All groups share one centre, and each spreads out both ways along 11 directions, with some noise.
Known rows, each followed by its group:
[  9 -15   5 -41  40 -14  29   2 -14   9  -7 -17   7  33   5   4  11  -3
  -6  28  27  17 -19]
j175
[ 24  18  -7  19 -47   3 -19  26  -6  10  -1 -14 -19  15  -2  30   6 -23
  13   5 -14   4   5]
j481
[  9  29  26  22 -33   5 -27  11  40  24 -10 -20   1  17  -8 -32  -4 -21
  15   7  16 -13  -5]
j175
[ 25   1  16   1 -10   7   6  18   6 -26 -26  24 -49  31  -6  14  -9  -2
   5  26  27  17 -12]
j93
[-13  30 -22 -31   6  11  30 -29 -22 -25  19   5   5   0 -34 -29  15  15
 -26  -4  14   2 -16]
j857
[ 19   1   5   1 -15   6   1   6   3   2  16 -10  -6 -14  23  44 -15  23
  16   2  25  57  -7]
j93
[-14  -6   6 -14   8  10  -7 -11  -3  -4  11  -2   7   0  20  16  10  24
   6  -3  17  25 -13]
j175
[-21   9 -12   4  -7  27 -18   5   0  -1 -23  -6   2  16  -7   7   9 -16
  -1  -7 -17  29 -16]
j481
[ 21 -30   4  14   1 -18  -1  33  -4   9 -11  20 -49 -19 -20  12 -11  14
 -17  16  -3   7  -5]
j857
[-31  16 -11  29 -10  15  19  -3 -21 -14  11  10  -7 -24 -18  26  22 -14
   7 -33  -2 -38 -20]
j857
[-21   6  -6  12 -10  25 -37   9   3  13 -16 -20   8  11   5  15   6 -22
  11  -9 -17  37 -14]
j481
[ -2 -23 -44  -9 -18  13 -45  -6 -23  24  17  -3  12 -19   9  -2  16  17
  11 -16 -24  48  16]
j481
[ 25 -28 -11  19  26   5  30   1   5   2  -4   7 -18  -6  10  19 -34 -21
  -2  11   3  26  -3]
j175
[-12 -13  18  -4  33  -7   2 -13  18 -18 -29  20  25  22  39  -2 -11   8
   9   6  -4  -3  10]
j481
[  5  29  35  24  -9  -6  33  10  37 -11 -23  -6   7  10   2  10 -25 -11
  -4  -1   0 -23   0]
j481
[ 22   9  13  -9   6 -17   8   4   7  -5  -4 -23  19  37  38  31 -17  -4
  -2  27 -13  18  11]
j175
[  8  42  -2   1 -32   0  -9 -15  17   7  12 -32  43  29  31   8   3   2
   6   0 -15   9  12]
j857
[ 13 -26   8 -17   3  12   1   5  14   6  -8  -4   4  12  23  14  -6   8
  13  -1  15  27   8]
j93
[ 12 -17  -2  -8  17 -12 -22  20 -20   9  -4  -9 -14 -20 -20  -7 -22 -21
  -3  23 -15  30   8]
j857
[ 23  -1  -6 -26   5 -27 -13   7  -7  22  -2 -14   4   9  -7 -22   0  15
 -15  29  -3  31   1]
j857
[  8 -12  30   4 -10  27   6  -2  54   3 -24   0   7  43  46  16  -4  11
  15  -5  25   9  -3]
j93
[ 12  18  34   5 -20 -13  13  -6  21 -16  -3  -6  35  -1  43  26 -16  -2
  53 -15  17 -35  39]
j93
[-10 -17  -4  -4 -14  19 -19  -1  11   3 -28  21  12   0  -3 -29  12  -6
  31 -28   1 -21  26]
j175
[ 25  17   8  12 -11 -18  -4   1   2 -10  -2   3   0  -9   7   3 -27 -15
  24  10   0  -7  27]
j857
[ 21  39  -3  36 -48 -27 -34  11  19  17  -2  -8  -6  25  25  18   4  30
 -18  22 -30  21 -13]
j175
[-12 -29  -2  -8  15  17   2  -2  25  31 -15 -14  23  27  15 -18  11  -9
  -8  -9  -7  -2  -3]
j93
[-11  41 -15  18 -31  21  19 -15   3  -6  16 -12  13   0  -8  12   6  -5
 -11 -25 -11 -10  -9]
j857
[-22  13  40  23  26 -23 -21  12  15  -2 -17 -16  26 -12  25  21 -25  -9
  16  13 -12  10  -4]
j481
[ 12  36  44   7 -13   4  23  14   2 -31  20 -18 -29   7 -12  35 -20 -32
   8  17  29 -28  -2]
j481
[  4  34  -3  23 -33  35  11 -18  34 -12   8  -6   5   2  -4  -9 -22 -12
  -5 -20   0   7   5]
j93
[ -6   9  26 -19   2 -33 -16   7   2  20  11 -19  25 -22  -1 -15   4  35
   1   6  11  -4   6]
j857
[ 17  -5 -21   5   8 -14 -11   7 -25   5 -26   7 -11  22  -4  -4   6 -41
  23  22  -5   0   2]
j481
[ 15 -19 -25   5 -16   9 -11   9  12  39 -14  -6  -5  29   6  -6  21  -5
  -3   0  -8  13 -10]
j481
[ 22   1   5 -14  27  -5  28  -1 -15 -21  21 -26   1  10  14  36 -35 -25
 -11  29  -5  29   7]
j175
[-14   0  26   0  32  -6  -7   8  -5   8   2 -25  16 -36  -4   8 -24 -25
  35   8  32  28  -9]
j481
[  5 -16  -7 -13   0  12  46 -14  16  16   1   1  16  20   7 -11  28   0
   9 -25  32 -45  -2]
j481
[-36   3   5  -8  53  21  21 -19   0 -20 -25  -8  35   4  -4 -14 -18 -48
  14  -7   4   3  -7]
j93
[ 20  10  28  13  -2   6  27  14  28  -3 -16 -25   3  26   4  14 -31 -56
  11   6   0 -26  17]
j175
[-21 -10  -4  22   9  33 -18 -19  10  -7  -1   6   6  19  24  -2   3 -40
  21 -14  -5 -25   1]
j857
[  1   2  13   7   4  19  14  -1  23 -12 -29   6  -3  16  18  21 -10   0
  20  -1  29  33 -17]
j93
[ -4  -7  27 -21   8  -6 -24  25 -16  -3  19 -22 -14 -23 -10  22 -12   7
  -9  18   0  32   3]
j857
[-12  -4  25  -5  15  28   2  -6   6 -12  24 -35  24 -12  18  27 -31 -42
  17 -13  -4  -1  24]
j175
[ 24  10  12  -2 -28 -12 -26   8   7 -10  -7   9 -12  23  17   5  -2  16
   6  18  -4   5  20]
j175
[ 23  18  24 -37   3 -12  36   8  13  -8 -21 -16  18  22   5   7 -12  11
  13  17  35  23   1]
j857
[ 36  20  29  12   1 -40  25  15   4 -17 -14  -3  -9  23  34  52 -20   1
  21  36  17   2  -1]
j175
[ -4   7 -22  14  12  18  -6   7   6  11 -38  -4 -16  33 -29 -26  -3 -40
 -26  18 -21  32 -30]
j481
[-30  16  -1  33 -32  18 -16  -2  11  -5  10   1   8  -7  28  47  16  31
  -6 -36 -29   0 -11]
j175
[ 10 -13  -6  -4   4  25 -12  -7  19  12  16  -9 -19  15  -3 -15 -13  -3
 -29  15  -1  37 -11]
j175
[-18 -10   3  22   5   0 -28  22  -8  32   2 -30   7 -14  -1  24   5 -30
   7  -6 -22   5 -12]
j857
[ 22  22  -1  14  -6   1  19   6   3  -7  -4   3 -35   8 -36 -17 -14 -29
  -9  22  22  -4 -17]
j93
[  9  14   1  16 -22 -16 -14  23 -18   0  -7  -4 -14 -13 -11  22   3 -12
  18   4 -10  -8   6]
j93
[ 10  -3  -6  -4  25 -42  25   6 -21  11 -27   2  23  -1  -3  -9   8 -19
  29   8   8 -34   8]
j93
[ 23   0 -13  -8 -27   2  -5  -1   4  -8   1  18 -25  28   1  -9   8  22
 -26  10 -15  -3  12]
j93
[ -1  12 -28  19  -6  25  27 -23  -2 -12   9  16 -19  27  -4   1  21 -20
  -8  -8  12 -26 -25]
j857
[ 18 -21 -10 -11 -14  21 -12  -8   7  -4 -21  12   5  32  29   3   6 -13
  38  -8   7   8  25]
j481
[ 46  15  15   0 -21 -25   7  10 -17 -27  10   8 -25 -15  -1  18 -32  -7
  29  24  17  -3  34]
j93

New rows. What belongs after each?
[-18 -13 -18 -21   4  20 -36  -8 -12 -12 -17  -3  27  26  28  10   7 -10
   8  -6 -39  31  19]
j857
[ 12 -16 -17 -25  19  11  -4  10 -14   8  -6 -13 -14  17 -21 -11  -6 -18
 -22  24  -8  49 -12]
j857
[  4  -6 -34  -3  17  -7 -17 -10 -14  24  18 -20  19 -15   1 -13 -14  -8
 -12  13 -21  48   0]
j175
[ 19 -19 -19 -46  26   2   5 -10  -4  10 -13 -17  23  40   0 -31  -7 -19
 -18  23 -18  28  18]
j175
[ 10 -23   9 -22  -9  40   0   3  21   9  17 -15 -19  16 -10 -16  -5 -10
 -20  -2  14   7   5]
j93
[ 20   7 -24 -16  16 -32  38   2 -30 -19 -12   3   3  28  16  41   5  16
 -21  24 -27  19  -8]
j175
[-15  -2  37 -13  33  11  22   5  20 -14 -32  -3   0  15   1   9  -8  -5
  11  10  40  20 -30]
j481
[  1  14 -28  20 -20  15 -21  10  -4   5 -39  -4  10   7 -13  -2  -3 -35
  22  -6 -26  32   3]
j481
[-21  26  -2   6  21 -16  -6  -6 -27  -9  28 -16  -2  -5  -3  21   8  -1
 -24  20 -12   8 -30]
j93
[-32  -5  21  -3  10 -20 -30  16 -24  21  20 -23  12 -23   5  22  26   8
  13  -3   4 -15 -13]
j857
[-19  11  -9 -19  34  19  23 -23 -21 -41  -1  13  -1  -6 -29 -19 -12 -23
  -5   2  11  10  -5]
j481
[-27 -17  -5   4  19  19   0  11   9  28 -29 -15   8  18 -19 -21  21 -36
  -8 -11  -8 -14 -21]
j93
[ 30   7  40 -18  -3  -5  10  16  10 -13  -2 -15 -25  38   0   8 -13 -22
   3  36  29 -11   6]
j175
[  6   4   9 -15  27 -14  27 -16  -4  -7   9 -10  23  -2  -1 -21 -15 -28
  10   7  11 -34  18]
j93
[ 33   0   5  28 -36   3  12  21  44  39 -30  -6 -10  17   0  -9   0 -13
  21  -7  23 -11  -5]
j93
[ 16  36   4  -8 -27   4   7 -14  -1 -38  22   4  -4   1   3   6 -18  14
  -7   6  -1   8  20]
j857
[  3  -2  27 -19  29 -17  20   4 -15 -14  13  -3 -13 -14  -7  12 -10   7
   3  20  38   5 -13]
j481
[ 20  -7   6  -5  38 -43  11  13 -31  -3 -16  -1  -2  -7  -5   2 -16 -30
  27  34  12  -5   7]
j93
[ 15 -13  14   3   7 -13   3  19   5   5 -36   7  -8  20  12  14   2  -9
  25  13  15  -1  -4]
j93
[ 17 -28  21  -4  11 -26   7  -5   7  19  21  -2  15   8  46  12   9   7
  28   5  25 -49  18]
j481
[  9  -3  23 -17   5  33 -32  -1  12 -15  10 -28   1  29  26  13 -35 -36
   4  22  -6  47  21]
j857
[ -4 -34   5 -31  26  -2   5   7  -6  20  -3 -14  19  10  -4 -19  11 -22
   4  -3  -1 -32  18]
j93
[-22   3   2  -8   2   0  11  22 -12   7 -16 -17  13 -27 -24  20   9   6
  -5 -21 -11  16 -13]
j857
[ -6  12  32   2   9  20   3  -2  15  -8  14 -23   6 -11  -3   3 -23 -34
  22   0  33  -1   1]
j175
[-10  22  -4  28 -15 -19  -8  19 -15  20  -1 -17   2 -14 -19  11  14 -22
   8  -5 -14 -23 -16]
j93
[ -2  10   7 -24  10   9 -17 -12 -14 -13  12 -23  20  34  25  15   4 -22
  17  17   7  17   3]
j857
[  5  23  -1  12 -21 -27 -21   7 -18  12  36 -17  -5 -27 -11   5   2  10
  -7   9 -11  -8   0]
j857
[  3  11 -15  27 -20  19   1  -5 -11 -17  11   9 -22  20  15  40   8 -17
   6  -4 -10 -13  -6]
j857
[-24  16  27  -5  -2  12 -10  -3  16  12  21 -34  28  -1   9   4   4   0
   0 -10  10  -3  -8]
j857
[  5  -6  -7   2  -6  10  -7   7  14   6 -24   6 -12  41  11   2   9   2
 -18  10 -15  14 -13]
j481
[ -4  34  -9   3 -10   1  19 -18  -6  -9  35 -10  -1  -3 -20 -12   4  -3
 -28  -1  -2 -25  -9]
j93
[ 18  15 -12  11  -8 -17  11   9 -14 -11 -18  17 -25   3  -6  17  -1   8
   8  18  10  22 -15]
j93
[  6   3   5   5 -11 -33  14   2  -8   9  24  -4  13 -16  17  21  14  21
   6 -11   0 -44  11]
j481
[-22 -12 -23  -1  -5  10   2   1   0  30 -10 -14  37 -10  12  15  30  17
   9 -38 -13  15 -12]
j93
[  8   1 -27  12  -3  -6 -21   4 -21  21   0 -12  13 -25 -11 -10  -7 -36
  33  -2 -10  16  14]
j481
[ -5  35   0  27  -2 -19  14  -1  -6  19  24 -26   8 -17  -5  20   5  -3
   0   5  13   0 -34]
j93
[ 23  17 -25  29 -22   9  22  -9 -18 -17  26  18 -48  20  -5  24   7 -16
 -11  11   6 -19 -19]
j857
[-13 -20  -9 -29   8  25 -18   2 -21 -28  -7  12 -12   7 -13  -3  -1  -9
 -11  -1 -28  16  21]
j93
[ 23  -9  27 -28  -4  19  10  -5  14   2  46 -29  -2  -8  -1 -10 -26 -19
   2   2  29 -16  32]
j93
[-31  -8   1 -15  20  38  15 -17  11  -5  -3  -2   8  14  -9 -18  13  -6
 -13 -16  19   1 -22]
j857
[  3 -25   8   3  17 -10  -8  38 -17  21  -9 -17 -26 -15 -20  24  -6 -20
  -1  17  -3  24 -16]
j857
[  0  26 -24  35 -22  -6 -10   3   4   8 -19   4  -4  12 -14 -12   4 -15
 -13   2 -34  -8  -9]
j93
[ -3  26  39  16  18 -24  27  10  21 -21 -11   3 -16  28   0  13 -15   3
 -42  28 -11 -31 -23]
j481
[ 40 -21 -22  14  12 -28  20   6  22  43 -41   4   7  18  24  -6  -7   8
  13  20  16  42 -19]
j93
[  4 -19 -27   5  14  14  -5 -17   7   5   5   2   4  -1  19   3 -19   9
 -16   1 -21  52  -2]
j175
[  6   0  10   5   5  13  13  10  26   6 -51  -1   9  16   1  -6 -15 -25
  27  -2  18  22  -7]
j481
[-20 -13   2 -21  24   1  -9  18 -43 -37 -39  22 -11   0  -9  28  12  -9
  19   5  -7  16   1]
j93
[  3  17  -8  19 -10 -19 -16   7  -3  26  -4 -17  13 -12  -9 -10   0 -15
  13   4  -6   1  -4]
j175
[-14  -4  -3  31  17 -16  28  15 -12  21  -7  -9   5 -25  -3  38  10 -16
  16 -15  10 -18 -31]
j175
[  9  17   9 -10  23 -36  44  13 -21  -2 -19 -24  30  18  11  35   3 -24
  16  15   1 -18  -4]
j175
[  4 -32  -8 -15  14  18  22   4 -20 -31  13  13 -22   9  23  56  -6  14
 -23  -5 -24  14  12]
j175
[  8   1   7   1 -35  18   2   9  36   9   2  -5 -16  25  11  16   7  42
 -43  -8 -14  18 -11]
j481
[ -6  12   5   6 -26  23 -31   5  -4  -4  17 -22   4  -9   7  28  -5 -16
  20 -13  -7  22  10]
j481
[-16  16 -20   7  13  -1 -35  15 -33 -19 -44  10 -14  16 -19   4  -2 -32
   3  26 -36  49 -15]
j481
[ 19 -24  18   3  -7  12   8  21   9  -4   6  14 -59  21  -4  24   4   9
 -18  16  20  -7 -18]
j175
[ -2 -14  22  -7  15 -19  -8   1  -8   8  13 -10  20 -18  27  22  -2   5
  37   0  24  -4  10]
j481
[ 19 -18 -15 -12 -23  41  -9  -4   5   5   7  -4 -14  36  10   1  11 -23
  16  -5  16  14   8]
j481
[-14  -2  21 -20  -3  32   3  -4   9 -22   8   0 -14  27 -10  -7   8  -8
 -20  -3   8 -24  -1]
j93
[-12  30   9   8 -30  47  10 -16  27 -34  -3  10 -10  17  10  25  -3  20
  -3 -20  14  33 -18]
j93
[ 19  22 -11  17 -32 -37  -7  15 -36  -2  24  -3 -14 -10  -3  32  12   4
  -1   9 -28 -35  13]
j481
[ -2   8 -12  -1 -32   7  -4  -8   1  -3   4  -3  31 -14  12   4   6   7
  16 -35 -26 -16  36]
j93
[ -8  41  27 -20  -7  -9   0  -1  -6 -12   7 -23  12  16  -6   1  10  -2
  13  14  27  -7 -11]
j175
[ 18  -2  13  -5  14  -5  -1 -18   6 -41  -3  24  -2  14  24  -9 -35  -2
   1  20 -11  -1  35]
j481
[  2  33  16  27 -16  -2   1  -4  17 -10 -10   3   1  -6   2   1 -10  -7
  24  -1  21  -3  -7]
j175
[ -2 -14 -24  25  -4  19 -16   8 -18  -4  -9   6 -19   9   8  31   1 -33
   6  -4 -33   9   2]
j857
